The first 6 rows are patterns. Each new row is the sum of 2 different patterns, raised or lowered, with some noise. Before adding, each is slid sideways (what falls off one end comes back at the other) and multiplied by a number that may be negative. Names go in the order of the patterns.
Some rows, each with the names of its patterns after it:
[ 0.25 -1.06 -1.09 -0.43  1.68 -0.05 -3.23  0.37 -0.03  0.08  1.02  0.23
 -1.86 -1.73  0.74  0.53 -1.30 -0.02 -1.49 -0.47  1.63  2.04  0.26  0.45
 -0.23 -0.71 -0.18  1.73 -0.40  0.38 -0.65 -0.25 -0.68 -0.19 -0.63 -0.24]	Puro
[-0.37 -0.40  0.20 -0.12  0.53 -0.84 -1.65  0.68  0.96  1.22 -0.97 -0.69
 -0.73  0.41  1.74  1.74  0.28  0.48  1.34  0.18 -1.90 -0.85 -1.31 -1.10
  0.55  0.42  0.57  0.01  0.33  0.64 -1.58 -0.97  0.80 -0.55 -1.06 -0.69]	lipas
[ 0.97 -0.80  0.68  0.14 -0.77 -0.47  0.09 -3.58  0.76  0.06 -0.54  0.83
 -0.47 -1.94  0.06 -1.82  1.11  1.86  0.26  0.93 -0.75  0.32  1.18 -0.72
  0.38 -0.76 -0.65  0.80 -0.54 -0.21 -2.23  0.66  0.55  2.20  1.37 -1.12]	Tumub
[ 2.04  0.73 -0.92 -2.33 -1.85 -0.67  1.21  0.09 -0.51  1.36 -1.55 -0.51
  1.87  0.51  2.20 -0.30  0.42 -0.60  0.67  0.68 -1.05  1.26  0.18 -1.83
  0.13  2.98  2.17 -1.05 -1.90 -0.64  0.20 -0.64 -0.67  0.16 -2.12  1.31]	fum
[-0.27 -0.79 -0.78 -0.09 -0.17  2.57 -0.31 -0.52 -0.55 -0.17 -0.49  0.61
 -0.26 -0.75 -1.57  0.23 -0.96  0.34  1.52 -1.40 -3.63  1.91 -2.31  1.67
 -1.88  0.66  0.35 -0.21  2.12 -0.29 -0.86  1.62 -2.22 -0.58 -1.07  0.26]	mep
[-0.33  1.98  0.54 -0.49 -0.15  0.17 -0.54  0.03  0.34 -0.66 -2.17  0.87
 -0.06 -1.02  0.88 -0.11  1.18  0.55  0.16 -0.68 -1.52  3.19 -0.32 -0.74
  0.56  2.05 -1.23 -1.18  2.23  1.50  0.67 -1.19  2.25 -0.68  0.07  0.34]	Dute

New rows. What belongs after each?
[-0.41 -1.75  0.98 -0.38  0.46  0.86 -0.31  2.54 -0.42  1.26 -0.45 -0.82
 -1.10 -1.36  0.34  0.20 -1.18 -0.08  1.13  1.86 -1.53 -1.17 -0.63  0.45
 -0.82 -0.41  0.11 -2.29  1.84  2.26  0.81 -2.18 -2.24  0.64 -1.18  0.74]	Puro fum
[ 2.06  2.07  2.29  4.22  1.84 -0.07  3.43  3.79  2.38  4.20  2.28 -0.29
  2.18  5.93  1.23  3.30  1.11  2.69  1.56  3.40  4.38  0.83  3.09  3.12
  0.75  4.09  4.46  2.93  2.49  2.19  3.11  2.48  2.47  1.90  0.00  2.91]	Puro mep
[ 0.78 -0.45 -0.11 -0.12 -2.74  0.32  0.42 -2.33  0.99  0.47 -1.17 -1.13
  1.43  2.22  0.09 -1.97  2.52 -2.32 -0.66 -0.69 -0.58  1.12 -0.42 -1.42
 -0.64 -0.38  0.51 -0.53 -0.45 -1.48 -2.45  0.06 -0.07 -1.71 -0.12 -1.43]	mep Dute
[0.53 2.37 2.43 2.49 3.45 3.19 0.80 1.65 2.89 3.21 2.13 3.88 2.75 4.09
 3.41 2.56 3.29 2.61 5.21 1.11 2.17 6.10 3.79 1.86 1.98 3.42 3.59 4.96
 3.30 3.66 1.65 3.94 2.96 3.71 4.56 1.58]	Puro Dute
[-1.97 -0.35  0.84 -0.43  0.41 -1.08 -0.12  0.17 -1.56  0.32 -0.75 -1.03
 -1.56 -1.19  1.28 -2.83 -0.26 -0.67  0.04 -0.07 -0.41  1.08 -1.90 -0.80
  0.18 -1.53 -0.25 -0.64 -4.58 -1.77 -0.91 -1.46 -0.12 -0.57 -2.03 -1.95]	Puro Tumub
[ 0.35 -1.31 -0.29  3.50  1.39 -1.82 -0.52 -2.51 -0.46 -1.60 -0.48 -0.34
 -2.33  0.10  1.32  0.13  1.03 -2.11 -2.18 -1.02  0.62 -0.62 -0.08  0.64
 -1.82 -1.75  1.21 -0.68  1.77  0.72 -0.96 -3.50  1.89 -1.45  0.27 -0.79]	fum mep
[-1.85 -0.12  0.64 -1.33 -1.98  0.99 -0.03 -2.02 -2.14 -1.40  0.83 -2.57
 -0.01 -1.85 -0.39  0.07 -0.69 -0.20 -0.68  0.17 -1.06  0.32 -0.41 -1.03
 -0.26  1.20 -3.27 -0.12  0.28 -1.51  0.07 -1.74 -2.12 -0.65 -1.09  1.18]	Tumub Dute
[-1.50 -1.37 -0.79 -0.90  1.08 -0.90 -0.51 -1.19 -1.58 -0.26  0.48  0.05
 -1.50 -1.84 -0.83 -0.96  0.66  1.31 -1.27 -2.44  1.15 -1.86 -0.57 -2.31
 -0.75 -0.82 -0.15  1.11 -0.31 -0.82  0.79 -1.47 -1.62 -1.79  0.10 -0.84]	lipas mep
[ 1.64  0.82 -1.24  0.59  4.50 -0.10  3.97 -1.66  1.80 -0.28  0.96  2.51
  0.36  1.29  1.98  0.43  2.90 -0.35  1.05 -0.40  0.12  2.07  1.89  1.52
  1.12 -1.27  1.68 -0.11  0.59  1.58  0.98 -0.63  0.57  1.30  1.89  0.77]	lipas mep
[ 2.72 -2.05  0.25  0.95  0.27 -4.33  2.38  1.76 -1.74 -0.04 -0.43 -0.10
 -1.28 -0.28  1.64  1.86  1.22 -0.40 -0.59  1.42  1.85 -0.16  1.32 -0.08
 -0.24  1.80  1.97 -0.23 -1.28  1.94  0.44  2.61  0.68 -0.59  1.33  0.46]	Tumub Dute
[ 2.69  1.23  1.09  2.41  2.22  0.78  1.75 -0.39  5.49  0.67  2.29  1.60
  0.09  3.13  2.34  1.46  5.25  0.63 -2.88 -0.69  1.97  4.32  1.96  0.43
  3.04  2.02  2.36  4.37 -0.44  0.03  1.18  4.56  3.26  2.91  0.50 -0.80]	Tumub fum
[-3.49 -1.62 -2.42 -1.67 -3.30 -3.10 -2.42 -0.72 -2.38 -4.77 -3.75 -2.21
 -1.90 -1.36 -1.95 -3.54 -4.07 -1.77 -1.58 -2.63 -2.47 -3.02 -3.03 -2.06
 -0.18 -0.09 -3.16 -1.28 -4.12 -1.36 -1.59 -2.96 -1.85 -4.24 -2.33 -2.49]	Puro mep
[-0.08 -1.95 -0.72 -0.14 -1.31 -1.23 -1.61 -0.53  0.63  1.00  1.55 -0.72
  0.40  0.35 -1.31 -0.34  0.11 -0.96  0.36 -1.04 -0.48 -2.20  0.02 -0.30
  0.96  0.77 -1.84 -0.35 -1.24  1.16 -0.27 -2.87 -0.34 -0.47 -2.64  0.79]	Puro Tumub
[-1.77 -1.07 -1.41 -2.72 -2.67 -2.25 -0.05 -1.42 -1.10 -0.91 -0.67 -1.57
  0.04 -2.17 -2.87 -0.90  0.09  0.11 -1.94 -1.01  0.48 -1.93 -1.14 -2.35
 -1.55 -1.53 -0.97 -0.41 -3.30 -1.85 -0.71 -1.18 -0.56 -1.42 -2.38 -3.85]	Puro fum
[ 0.27  0.96  0.52 -0.55 -0.33 -1.52  1.10  1.58  0.09  0.22  2.24  2.54
 -0.94 -3.11 -1.30 -1.20 -1.57 -0.07  0.36 -1.00  0.84  1.63  0.84 -2.21
 -2.36 -0.76 -1.17 -0.28 -0.62 -0.92  0.44 -0.97 -0.64  1.65 -0.51 -0.17]	lipas fum
[ 1.07  1.26  0.57 -0.73 -0.96 -1.03  0.42 -0.31  0.06 -2.22 -0.28 -2.18
 -0.69 -1.33  0.03  0.55 -0.87  0.67  0.18 -1.67  0.66 -0.54 -0.64 -3.05
 -1.68  0.38  0.66 -0.32 -0.34  0.17  1.94 -0.75  0.91 -1.51 -1.75 -1.18]	fum mep
[-0.50 -1.19  0.96  0.77 -0.78 -1.46 -0.17  2.21 -0.49 -0.32 -0.90 -1.23
 -1.09  1.23  1.61 -1.57 -1.55 -0.18 -0.11  0.82  0.21 -1.90 -3.23 -1.62
 -1.09 -0.75 -0.89 -0.53 -0.82  0.23  0.01  0.45 -0.81 -0.28 -0.76 -0.10]	Puro lipas
[-1.53 -1.42 -1.42  0.69 -3.06 -3.27 -0.65  0.09  1.91  1.28 -0.87 -2.58
 -1.48 -0.89 -2.49 -0.04  0.27 -2.24 -2.06 -2.97 -0.13 -1.05 -0.30 -1.47
 -1.96 -0.11 -2.69 -0.82  1.69 -1.52 -4.43 -3.94  0.36  1.08 -0.10 -1.63]	lipas fum
[-3.24  0.11 -0.71 -1.45  0.35 -2.47 -1.25 -0.84 -1.11 -0.20 -3.30 -1.92
 -1.72 -4.16 -1.28  0.43 -0.72 -2.17 -3.68 -1.85 -1.17 -2.94 -2.01 -1.41
 -2.13 -1.05 -0.40 -2.66 -3.50 -3.06 -3.96 -1.64 -1.14 -1.79 -1.64 -0.47]	Tumub fum
[-2.46  0.61 -1.22 -0.44  0.07  0.55 -0.24  0.04 -0.87 -0.94 -2.48  0.33
 -1.02 -0.49 -1.14 -0.62 -1.47 -0.88 -0.77 -0.04 -0.64 -0.83 -1.63 -1.82
  1.04  1.46 -3.79  0.63 -1.78  0.47 -0.57 -0.99 -1.74 -2.84 -0.08 -0.03]	Puro mep
[ 1.31 -1.66  0.90 -0.81 -1.96 -0.06  2.71  2.86 -3.31 -1.12 -0.02 -0.30
 -2.02  0.41  0.96 -3.15 -0.07  0.98  1.57 -2.38 -1.24 -1.58 -0.59  1.15
 -1.50 -0.85  1.26 -0.93 -0.45  1.80  0.46  1.39  0.21  1.90 -1.19  0.62]	fum Dute
[ 2.66  0.50  3.27  2.45  3.84  1.40  2.36  2.01  2.22  1.56  1.98 -0.33
  1.92  2.48  1.71  1.38  2.11  2.45  2.19  0.62  3.20  1.70  2.91  2.32
  0.78  1.90  3.76  0.78  4.07 -0.27  3.39  0.49  1.42  3.00  1.46  2.24]	Puro mep
[-1.04  1.85  0.10  0.61 -0.33 -1.89  0.81  0.55 -0.24  0.40 -2.67 -0.98
  0.27 -0.63  0.62  1.33 -0.47  0.50  0.07  1.53  0.31  0.24 -0.04 -1.86
  0.67  3.36 -2.11  1.77 -2.82  1.81 -0.53  0.75  0.79 -2.63  0.83  0.22]	Tumub mep
[-1.44  1.02  1.00  1.65 -0.54 -2.91  0.34 -1.53 -0.90 -0.13  0.76  0.18
  1.15 -2.61  0.17 -0.50 -1.27  0.66 -1.14 -2.77  1.26 -1.19  0.02  2.06
  1.20  1.41 -0.54  0.55  0.73 -0.71 -0.34 -0.09  0.76 -0.12 -1.65 -1.46]	lipas Tumub
[ 0.95 -0.81  1.02  3.18  2.82  2.13 -0.95  2.11 -0.72  0.48  0.56 -0.27
  3.41  1.81 -0.76  0.73  1.59  0.48  0.75  1.02 -0.34 -1.32  0.71  1.12
  0.69  0.62 -0.56  0.55  1.80  1.18  0.47 -1.31  1.77 -1.31 -0.44  0.46]	lipas Dute
[ 1.33  1.51  0.84  1.44  2.09  0.67  1.94  2.05  1.29  3.04  1.61 -0.25
  1.76  0.19  0.60  1.99  3.27  0.09  2.81  0.21  3.00  0.14  1.24  1.49
  0.86  1.01  1.53 -1.74  2.13  2.47  1.19  1.52  0.77  1.67  2.28  1.68]	Tumub mep
[-2.81 -1.97 -3.86 -3.11 -1.54 -4.83 -3.14 -1.93 -1.67 -2.13 -2.25 -3.37
 -2.69 -2.91 -0.68 -2.91 -3.29 -1.86 -1.89 -3.25 -1.62 -2.06 -2.50 -3.33
 -2.06 -3.17 -2.13 -1.68 -2.79 -3.99 -1.54 -4.52 -1.76 -3.20 -1.51 -1.90]	lipas mep
[ 0.36  4.82  7.37  0.59  4.84  0.51  3.54  1.51  3.38  2.21  0.43  1.87
  2.78  0.29  4.20  2.37  3.01  2.14  1.68  2.19  2.59  3.65  2.12 -2.95
  2.95  2.75  2.80  3.21  2.94  0.17  0.91  3.74  4.04  1.09  3.14  0.93]	Puro mep
[-0.92  2.87  2.00  0.40 -1.53 -1.01 -0.85  0.21  1.19 -0.81 -1.41  1.40
 -1.39 -1.01  2.21  2.25  3.20  1.07  1.58 -0.76  0.77  0.45 -0.61  1.27
  0.18 -0.25  1.41  2.61  2.83 -0.09 -1.08 -0.11  0.71 -0.51 -0.25  0.07]	lipas fum
[-2.30 -1.47 -1.28 -5.00 -2.43 -0.55 -3.43 -2.69 -2.09 -2.31 -5.30 -0.56
 -0.24 -3.77 -4.74 -0.56 -1.67 -2.97 -3.26 -4.61 -3.48 -4.66 -2.40 -2.40
 -2.37 -2.29 -5.70 -2.65 -2.48 -1.98 -2.51 -1.56 -2.33 -2.33 -1.76 -1.15]	Puro Dute
[ 1.78  3.76  0.53  0.32  2.18  2.03  2.22  2.26  0.46  1.64  2.48  4.74
  1.22  2.61  1.42  3.18  3.22  0.85  1.66 -1.51  0.88  3.46 -0.07  4.03
  1.68  2.27  2.53  2.39  2.29  5.44  1.14  1.75  0.62  1.27  2.76  3.98]	Tumub mep
[-0.27  0.98 -1.68  0.75  4.02 -1.13 -2.90  2.15 -2.25  1.97 -0.15  2.11
  0.26  0.07  3.30  0.27  0.56  2.25 -2.67 -1.43 -0.60  0.59  0.54  0.11
 -0.18 -0.60  0.44  2.57  0.51  0.09  0.35  0.40  0.27  1.33  0.15  0.24]	Puro mep
[ 0.46 -3.24 -0.39 -0.08  3.22  3.23  0.97  2.34  0.62  1.06  3.48 -0.58
 -0.41 -0.38  0.70  3.28  1.73  1.07 -2.10  1.39  1.81  2.04  3.47  0.17
  0.49 -0.30 -0.06  1.33 -0.18  0.74  0.66 -3.16  2.24  0.08  0.36  2.88]	Tumub fum
[-0.58 -0.50 -1.26  2.03 -1.61  1.49  0.70  0.94  1.15 -0.51  0.37  0.81
  1.52  1.27  1.32 -0.65  0.30  3.50  2.11 -0.11  0.69  0.56 -0.21  2.16
  0.99 -0.46  0.12  2.04  1.91 -0.86  1.25 -0.06 -1.45 -1.29  1.12  1.85]	Puro Dute
[ 1.17 -1.96  0.72 -1.88  0.91  0.25 -0.46  0.00 -0.79  0.07  3.20  0.28
 -0.14  0.39  0.33 -0.22  1.49  1.66 -0.64 -0.99  1.50 -1.01  0.86  1.14
 -1.05 -2.74  2.77 -0.63  0.18 -1.11  1.62  0.45 -0.97  3.10  1.04 -1.74]	mep Dute
[-1.30  0.40 -1.18 -2.63 -1.28 -1.45 -0.97 -0.49 -2.01  0.93 -0.59 -0.85
  1.16 -0.77  1.13 -0.22 -0.78 -0.87 -0.67 -0.41 -0.72  0.06 -0.71 -3.29
 -0.12  1.82  2.23 -0.66 -2.52 -0.60 -0.92 -0.56 -1.02 -1.13 -2.16  0.46]	Tumub fum
[-1.88 -0.26  0.99 -0.11 -0.78 -2.61 -1.87  1.96  2.33  0.64 -0.36 -2.06
 -2.47 -0.77  0.81 -1.85  0.08  0.82  0.40  0.07  0.54 -1.30 -0.97 -0.40
 -1.22 -1.67 -1.16  2.65  0.61 -4.06  0.37  0.62  0.22  1.04  0.23 -2.41]	Puro lipas
[ 1.93 -0.19 -0.43  0.95 -0.39  0.77 -0.55 -0.83 -0.45 -0.96 -1.51 -1.12
  0.98  0.32 -0.77 -0.41 -1.97 -1.14 -0.24 -0.20 -1.23  0.02  1.33  0.04
  1.58  1.45 -0.50 -1.68 -0.57  1.99 -0.77 -0.69  1.09 -0.31 -1.09  1.54]	Puro lipas
[-0.10 -1.38  0.30 -1.64  0.25  1.19  4.48  2.94  0.86  2.75 -0.44  0.97
  0.37  0.07  0.06  0.37 -0.91  2.18  0.01  0.99  2.45  1.06 -0.67  1.22
 -0.97  1.88  1.87  1.77  3.06 -0.54  0.16  0.78  0.92  1.96  0.71 -0.16]	lipas Tumub
[ 1.10 -1.28 -3.93 -1.22 -3.05  3.16 -3.24 -0.67 -1.02 -2.47  0.28  0.22
 -0.33 -0.38 -3.53 -0.52 -2.14  0.35 -1.05 -3.43 -3.82 -1.77 -1.83  1.17
 -0.91 -1.49 -3.40 -0.90 -1.95 -0.04 -1.37 -1.26 -2.40 -0.47 -1.64 -1.17]	Puro mep
[ 3.57  2.43 -0.86  0.71  0.37  0.54 -1.96  0.56 -0.01  0.94  1.69 -0.42
  0.44  1.69  1.46 -0.57  0.70  1.65  0.27  0.70  2.46 -0.14  0.56  2.16
 -0.07  1.60 -0.83 -1.14  1.40  2.46  3.39 -2.91  0.78  1.06  0.76  0.50]	lipas Dute
[-0.94  1.18 -1.65 -1.49 -0.90  1.01  0.74 -0.34  0.89 -0.10  0.83 -0.72
 -1.97  0.09  0.67 -0.06  0.87 -1.64  0.50  0.52  0.44 -2.60 -1.67 -0.60
 -2.12  0.24  1.63  0.24 -2.51 -1.43  1.18 -0.25 -0.68  0.27 -0.38 -0.61]	lipas fum
[-1.37 -0.69 -2.52 -1.31  0.22 -1.67 -2.17 -2.36 -1.73 -1.21 -0.63 -0.67
 -1.24 -1.06  0.89 -1.18 -2.80 -2.27 -2.30 -2.13 -0.59 -1.28 -1.35 -2.23
 -1.01 -1.36 -2.08 -1.20 -1.63 -3.69 -1.03 -2.98 -0.50 -2.65 -0.73 -1.24]	lipas mep
